The same things were measured in two ways. Each way mixes the same 9 hidden numbers, adds some noise and spreads widely along 6 directions of its own, which tell nothing about the thing.
Some things both ways: the first way, then the second way.
[ -8   8   1   2   3  13  -1 -20  13  28 -11  -1   9   6  18  20  32]
[ 13  -1   3  10  -8  -6  19 -23 -12 -10 -11   9  -3  14  -4 -10 -11   2
 -17   4   7  -3  -4  11  12  21 -14]

[ -3  14 -27  -1 -26  -8 -10  12 -10 -17  29 -16  -9  -2 -18  12 -26]
[ 20   5   0 -14   2  10  -3  22  16   8  21   3   4  -5   3  -3  15  -8
   8  10  -7  13  -4 -12  -9   4  19]

[-10 -10   7  12   9   2  -7  -1  -6  13  -4  16  -2  -7 -21 -23  14]
[  6  -2  11   5 -15  -8   5 -20  -8  -9 -14  -1 -10   2 -14  -2  -8 -11
   0   6   7   5  -1  14   5   5  -4]

[ -8  11 -12 -15   0   2  -8   0   0  -2  14  -1   4  -5 -19  17 -23]
[  0  -8   5   2 -17 -10  -6 -11  -1   2   0   4 -11   8   5 -13  -3  -4
   6   8   0  12  -4   3   7   2  -3]

[ -1  -3 -16  -4 -24  20   1   2 -11  -5   7   4 -14  -2  -6  27 -10]
[ 14  10   2   2  -7   6  29 -15 -23  -7 -14   8   3   1  -6   4 -15  -1
 -24   3   6 -12 -10  18   0  21 -26]

[  2  27   1 -29  15   4  14 -22  24 -16 -16  17  14  -3   1   0   6]
[  4   7  -1 -14   2   6  -3  -9  -5  -2  -8 -14 -10  -5  -2   4  15   2
   1   3  -4   9  -7 -14   3  11  -2]

[-11 -13  23   1   3   1 -19  20  -2  -2 -13  -5  -3  10   2 -20  10]
[  1   6   0 -11  -1   4  -4 -15 -12  -4  -2 -15  -6  -4  -4   2   4  -5
   1   1  -1  -1  -7   2   1   9   0]

[-10  -8 -13   0   1  15 -13  -2  -8   9   7 -25  -6  -8  -5  35 -14]
[  6  10 -10 -17  -2  18 -17 -11   5  -5   9  14  -4 -16  22   3  12 -15
   7  -5 -13  28  -4 -11   5   8 -12]

[-15   4   9  -6  14   5 -30  13  -4   9  -7 -21  17  18   3   4  -6]
[  2  12  -8 -14   7  26  -8 -15  -8  -7  -3 -14  -1  -7   5   4  11   1
  -2 -12  -3   9  10  -2   2   9  -2]

[ 11 -21  -4  28  -3   5 -20  -6 -32  13  -2 -14 -10   9 -22  20 -12]
[-10  11 -13  -5   0  10  11  -1 -10   2   0   6   1   6   2  -5   2  -3
 -10   2  -2   1  -1   3   3   8  -1]

[-30   1  -2 -13 -31  13 -32  23 -11   7  12 -17  -5  11  -3  39   0]
[ 10  15   6 -18  -4  12   4  -5  -6   9 -15 -12  -8  -2 -12  -6   0  -4
  -4   6  -5 -15  -3  15 -15   7  -2]

[  3  -4  -6   0 -11  17   3  18  -6 -10 -10   3  -1  -6   7  -9  -5]
[  5   8   0 -18  -6  13  -5   2   8   8   9   3   0 -11  15  -5  15 -16
  -3   1  -6   4 -10   9   4  -2   1]

[  2  23  18   9   1 -21  -3  12 -19   0   2  -3  17  -1  -7 -53  -3]
[ 24   3   7   4   5  -1  17   7   2  -5   5   1   5   3  -8  -1   8   1
 -13  13   5   0  -5   2  -1  11   6]

[ -3 -22  26  61  21 -13 -11 -11 -29  44  -5  -1 -14  -5  -1 -14  29]
[-16  26  -8  -3  -3  17  23 -42 -26  -1 -26  -7  -8 -11  -2   2  15  -4
  -6  -3  -5 -13   6   4  13   5 -27]

[-3 15 -3 -4 -9  0 18 -9 -1 -3  7  8 -1 -1 13 -1  3]
[ 22  -2   5  -7  13  -2 -12  10  18   3   2  -7  -5  12  -8 -17  11   6
  -2  14  -4   3  -6  -1 -14   8  23]

[ 26  35  -3  -7  15  -8   4 -19   4  -8  11  -5   8  14 -17 -25 -19]
[ -5  12  -2  -1   6  -4  29  -6 -24 -14  -6 -17  -2 -11  -8  18  19   7
 -16   2   5 -12 -16  -8  17  14  -8]

[ -8 -27  10  15 -10   6 -22  -1 -10  11 -20 -16  -7  -7 -12   7  21]
[ 16  11  -4 -18   7  25  -8  -3   1  11  10  -9   7  -8   6  -3  10 -11
   7   6  -6   8   5  -1 -13   0   9]

[ -5  -2 -16 -21 -14   0  -9  26   3 -17  15   6  -2   6 -17   5 -31]
[-10   6   8 -17 -20   2  -6   6  -7  -3   3  -9 -13 -13  -9   9   0 -17
   7  -5   0   0   0  19   0  -5   0]

[ -9   5  -8  -1  -3   4  13   8  11  -8   5  31  -3   1   2 -26  10]
[-10  -5  12  -1 -24  -6 -14 -35  -1  15 -16 -12 -16   4   6 -23   5 -11
  16  12   2   6   0  15   7 -16  -3]

[ -3   0  -6 -11   4  -4  -1  17  10 -10  -3  19   8 -14  -8 -11 -15]
[ -2  -2  10 -10 -18   2  -6   0   3   6   6 -13  -8   1  -1 -11   4  -5
   8   0   1  -3   6  14   4  -6   9]

[ -1  -3   2   5   4  -8 -12   3 -18  12  -5  -2  14   0 -14  -4 -10]
[ -2   0  -9   5  -1   4   9   3  -3   2   9   8   4  10  10  -9   5   7
  -5   7   1  15   2 -10   8   7   3]

[ 16   6  -8  18   9  -8   3 -29 -12   6  16   0 -19  -7 -22  26 -15]
[ -4   5   5 -12 -20   3  -6 -23  -9  15 -11 -13 -14   2   0 -15  -5  -2
  16  10  -6  -1   0   5  -8  -1  -9]

[ -8  -1  16  10  12  -6 -25  10  -3  30   4 -16  -4  -4  -3  17  -2]
[  5   0   4 -22 -17  12 -21  -1   4   3  16   1 -10 -13  19   2   8 -11
  17  -3  -6  29   3 -11   7   1  -8]

[  3   1  14  21  -2 -25   2 -14 -16  14   5 -18   2  18  16   0  10]
[  0  15 -11  -4  13  13  -1 -10  -9  -1  -1   0  -2   1  -4  -4   7  -1
   1   8 -10   3   5  -4 -10   4  -2]

[-14 -13   7   9  10 -11 -13  18 -15  -2  -7  -2   7 -22  -9  -6  -6]
[  3   0   0 -10 -10  -3  -5   1  12   7   8  -2  -6   9  -4 -20   4  -4
  11   6  -9  -6  -3   3  -4   4  19]

[  0   1 -14  -9  -5  -2  11 -17  -1   4   8   6   4  -1  -8  24  -7]
[  0   3   1   1  -7  -6   0   1  -2  -8  -2  10 -11   5 -10  -2  -7  -8
  -2   5  -3   6  -3  11  -3   6  -1]

Other things, the second way, with their names:
<449>: [  4  -6   6   4  -5 -10  -5  -7  -8  -5  -1  -1  -7   7  -3  -5  -6  -2
  -1  13   3  11  -7   7  -1   1  -2]
<517>: [ 13   1  -4  -1   2   8  16  -4 -13   1   3  -5   8  13   5 -10  -5  15
 -13   6   4  -2  -3  -2   0  19  -4]
<138>: [ -6   5 -13  -3   7  -1   5  -7  -1   3  -2  -3   0   9  -1 -14   8   5
  -3   6 -10  -7 -15  -3   0  11  13]
<29>: [ -8   7   3  -9  -8  -7   0   1  -8   1  -2   8 -12  -1  -9   0   0 -20
  -3  11  -2   2 -10  17  -2  -4  -2]
<551>: [ 14   1   3 -14   0   9 -16  -2   9  -1   3  -9  -7   2  -1 -10   5   0
   6  -3  -6   6   4   2  -6   9  10]
<136>: [ 22   4  -4  -3   8   7  -7 -17  -1  -2   4   9   3   3   9 -10   0  -7
   0   9  -7  11  -7  -1  -5  12  -5]
<56>: [19  5  2 -6  0  7  4 -1 -5 -5 12 -3  1  1 -4 -4  2 -6 -1  3  0 -1  7  3
 -1  9  3]
<280>: [  1  20  -5 -15 -16  17   8  -6 -14  -7   6  22  -2 -32  12  25   1 -25
   5  -6 -10  14  -8   3   3   4 -32]
<523>: [ 15  -1  11 -18 -14  13 -22 -10  -2   4  -2 -10  -3 -11   4   2  -9 -16
  11   3   0  15  -4  15 -14  -1  -7]
<15>: [ -5   5  -9  -7  -9   7   9 -18  -6  15   7   6   1   7  24 -21   8  -2
  -3   5  -7   1  -8  -3  16   6  -9]
<485>: [  4   4   0  -9   9   7 -17   4   1 -11   8  -8  -8   0  -8   1  10  -7
   1  -2  -2  10   9   6  -2   1  11]
<445>: [  7   8  -4  -1   0  -7  16   6  -5 -12   0  19  -9   4 -14   4   3  -7
 -14   6  -1   6  -5  -3   6  18  -2]
<98>: [  8   7  -1  -6   5  -4  13   1  -7   0   0  -1  -8   3  -1  -2  15   7
 -11  12  -1   7 -11 -19   8  16  -2]
<135>: [-14  11  -3 -24 -14   6  -6   6  -7  16  12   4 -11 -14  16   3  15 -15
   9   8  -8  17 -10 -11   6  -8 -12]
<419>: [  2   4   8 -21 -20   6 -14  -7  -2   5  -3  -5 -13  -2  -4  -8 -11 -17
   6  -4  -5  -7  -2  24  -7   1  -1]
<362>: [  4   3  -3 -11  -1  18  -8 -14  -6   0   0 -13   3  -4  10  -2   1  -1
   3  -4  -2   7   2   4  -3   5  -3]
<439>: [-3  5 -3 -1 -3 -4  7 -6 -2 -1  0  5 -7  0  1 -5 13 -2 -1  8 -5  8 -6 -7
  9  4 -3]
<23>: [-14  10 -11  -1  -1  -3  16  -2  -8  -2  -2   6  -7  10  -6  -9   6   3
  -8   4  -7  -9  -6  -1   5  10   2]
<188>: [  4   5  -8 -14   6   2  -3   0   3   0  13  -5  -1  -5  18  -3  22   6
  -1   3 -12   3 -21 -17   9  12   0]
<408>: [ 11  -1   5  -7  -5   2  -7  -6   8   9   3  -3  -3   2   6 -15   7  -7
   5  12  -5   5  -9   5  -3   0   6]
<338>: [  8  -7   9   4 -21  -6  -1 -20  -8  -6  -5   0   0   5  -8  -8 -23 -15
   6   4   4  -1  -2  27  -4   4  -1]
<39>: [ 17  10   5 -18  -4  14  -6   0  -4 -10  14   0  -3 -19   7  15  10 -18
   1  -5  -1  15   0  -1   6   7  -8]
<157>: [  2  -3   4  -2 -13  -7   6  -2  -7  -6   8   1  -7   3   7  -2   2   2
  -3   2   4   9  -6  -6  16  11  -7]
<62>: [-21  22  -6 -21  -5   3  -4 -18 -15  -7 -12  -8 -20 -17 -14  10  14 -21
   5  -7 -14 -14  -5  12   3  -2  -7]
<240>: [  1   8  -4  -9  -9   0  -3 -13   2  -9  -2  12 -11 -12   1   6  10 -19
   4  -2  -7  14 -10  -4  10   9  -6]
<315>: [ 16   6   0 -14   1  13  -4   0   2  11   4  -4   4   4   0 -11  -2  -8
  -2   9  -4  -3  -5  10 -15   4   7]
<224>: [ 18   3   8  -4 -12   5 -12 -25  -4 -14  -4   6 -11  -8   1   3  -8 -17
   8  -3  -3  15   4   9   1   8 -16]
<122>: [  6  -4   8   4  -8 -12  16  -5  -6   5  -6  -8  -4  13  -9 -14   0   7
  -6  16   6  -7 -10   2   3   8   6]
<263>: [ 13   2   7  -7   3   1  -2  -6  -5  -9   2 -15  -4   2  -8  -2   3  -2
  -5   3   3  -6  -1  10   0   9   6]
<104>: [ 14   3  12   0 -14   5  15 -14 -15   5 -10  -9   1  -3  -6   0  -9  -4
  -3  13   8  -2  -3  11  -5   4 -12]
<183>: [  4  -3   2   4 -13  -8   5 -17 -14  -4  -1   1  -4   7  -4  -6 -13  -4
   8   7   0   4  -2   2   0   8  -6]
<42>: [  6   6  -4  -6   0  15  -4 -10   1   4   0  -6   3   3  -7 -10   0 -10
   7   4  -4   3   7   8 -10   2  14]
<14>: [ -2   8   1 -16  -5   7  11   1  -3  14   0 -24  -5  -3   4  -8  20  12
   0   6  -3  -9  -8 -12   5   6   4]
<203>: [ -6  17 -11 -15   2  22  -7  -6   0   6   5   9  -7 -17  14   9  26 -13
   9   2  -9  31   7 -21   8  -3  -9]
<45>: [  7  12   9  -1  -6  -8   5 -17  -5 -10 -11   0 -15  -7 -13   1   9 -13
   1  10  -4  -8  -6  12   1   2 -10]
<349>: [ -4   0   1  -9 -16   8  10  -8 -12  18  -2 -17   3  -2  17  -6   5  12
   3   8   2   6 -13 -10   6   3  -8]
<465>: [  4  -2   6 -11 -12   3   3  13   1   2   6  -5  -2  -1  -1   2   3  -3
  -2   2   7  13  -4  -3   5   8   7]
<125>: [ 17   3   3 -11  10  16 -15   8   0  -4   8 -17  -1   3 -12  -2  -2   2
   4   2   0   6  14   5 -20   6  14]
<579>: [ -1   8   1 -15  -5  10  -5  12  -4   9  10  -5  -7  -1  -2  -2   7  -5
   6   9  -4   7   4  -2  -8  -4   4]
<380>: [  4  -1   1   3  -5 -13   7 -11 -14 -10   6  -3  -3  -1   5   1  -1   2
  -1   8  -2  -1 -19   0   8  10 -10]
<70>: [ 10  -3   2 -11  -4   3  -8  -2   4  -8   6  -8  -4  -7   4   3   8  -4
   5  -4  -1  15  -8  -8   7  12   8]
<78>: [ -2   1   4 -11  -2   3 -10  -3   0  -3  -3 -19  -9   2 -16  -4   5  -6
   6  -1   1  -2   6  10  -4   2  18]
<336>: [  2   8  -3   2  -4   7  22   3  -8  -4   8  13   7  -8   7   7   9  -4
 -10   5   3  11  -3  -6  12   6 -11]
<544>: [  2   5  -2  -3  -1   3   4 -10  -6  -3   1  -8   0   4  -5  -8   1  -4
   0   2  -2  -6   0   7   1   7   8]
<126>: [ 20   7  10  -2  -1   0   3  -2   3  -1  -7  -2  -6   0 -18  -3   1  -7
   2  16  -1  -2  -1   7 -16   5   4]
<453>: [ -7  10   1 -18  -4   1  -2  -1  -4   3   2 -24 -11  -3 -15  -6  11  -5
  11   1  -8 -20   0   9  -4   0  16]
<294>: [  3   7   2 -11  -5   0  -3 -17 -11  -4  -9 -10 -15   0  -5  -1   4   3
   3   2  -5   1  -3  -4   1  14 -10]
<259>: [ -2   9   2  -2 -14  -4  13  -9 -17 -11  -8   6 -12  -4 -13  10  -7  -7
   1   1  -1   2   1   3   4  11 -14]
<386>: [ -7   8  -6 -24   2  25  -1  -4  -2  17   2 -35   3 -13  12   1  30   8
  12  -1  -3   6  -4 -23   5   1  13]
<255>: [  6   1   3   2 -19  -3   0 -23  -5  -9   8  13  -5   0   1  -9 -11 -21
  11   0  -4   4   7  15   8   2  -8]
<22>: [  4 -10   7  -2 -16  -1 -20 -32   5   3  -5  -4  -8   6  11 -21  -3 -10
  14   2  -2  14  -1   9   7   0   1]
<41>: [ -8   4  -6 -10  -4   5   4   0  -3   0   4  -6  -2   0   1  -2   8   1
   1  -3  -3   5  -5  -6   8   9  10]

Some of these things the first way, each followed by its name:
[ 16  17 -29  -7 -13  -5  27  -9  12 -23   6  24   2  -7  -2 -12 -10]
<336>
[  8  -9  -5  21  14 -19  13 -12  11   0  -7   4  -3 -18   5 -16  10]
<255>
[-17 -21  10 -14   5   6 -10  -5  12   3 -23  -4   6  -4   0  14  15]
<62>
[-19 -37  -7  -9  -4  27 -19   1   3  23 -14  -6  -6 -12 -14  45   6]
<362>
[ 15  -6  -7  17  10 -11  -2 -16  -2   0   6  -6 -16  -7 -18  13 -15]
<453>
[  7   6 -20   9  -4 -12   8 -12   6   0  23  -2 -16   6  -5  16  -5]
<183>
[  6  10  -2   5  10  -9  -2  -7   1   0  -6 -10  12  11   3 -10   3]
<544>
[  7  -1   4  11   4  -4  -7 -23 -17   5  -8  -2  -1 -11 -27   7  -5]
<445>
[-24  11   8  -4  -6 -12 -16  22 -10   7  13  -8  15   4   1  -8  -2]
<439>
[ -4  -1  -9  17  10   7 -17   6  -7  17  21 -14 -16   3 -13   9  -8]
<70>
[  0 -23   9 -16  15  11 -16 -25   2  10 -29  -7  11 -15 -36  15  -9]
<485>
[-12  -6 -16 -23   5  11 -16   6   3 -10  -5  -9  17  -7 -29   4 -16]
<338>
[  9  10  -2  -1   3 -16   8  12 -14 -14   7  -8   7  -9   2 -14 -22]
<280>
[-20   3 -22 -15  -5  17   7  26  20 -25   9  20  -3   2  15 -10   0]
<22>
[  3 -23   6   5   8  18 -15  -6 -10   3 -35  -3   3 -26 -16  14   0]
<15>
[  9   7   5   2  11 -18  13   1 -12 -14 -10  11  16  -2   8 -20 -12]
<23>
[ -1 -10   2   9 -25   2 -17  -1  -8  27  10 -13 -22   9  -4  42   4]
<135>
[ -1 -25 -21  -7   1  19   2  -5  11 -13 -14  23 -12 -22 -22  22  -5]
<41>
[  0  12   4  -3 -27  -8   2  12  -4  -3   5  -1   4  35  21 -15  13]
<29>
[-12  14  -9  -1 -19   1   3  24  -1  -8  17  -2  -1  10  19 -13   3]
<408>
[ 18  15  18  18  25 -15  -2 -23 -14   2   6  -6 -11  -3 -15  -2 -17]
<294>
[ 18  13  29  22  15 -11   6 -32  -4  25 -16   5  -4  -1   3  -8  29]
<98>
[ -8   5  -7  11 -24 -15  20   3  -3  -9  21  19 -16  -7   5 -14  10]
<126>
[ -7   2   2  -6 -15   0  -2  10  -1  -6   1  18  -4  -4 -12 -17   9]
<104>
[  6   3  -6   1  14   7  -1  -8  14  -2 -12  17  -3  -5 -11  -6  12]
<386>
[  4  -2   9  -3  -1  -4   0   2 -13   2   6   5   0   5 -15 -16 -12]
<449>
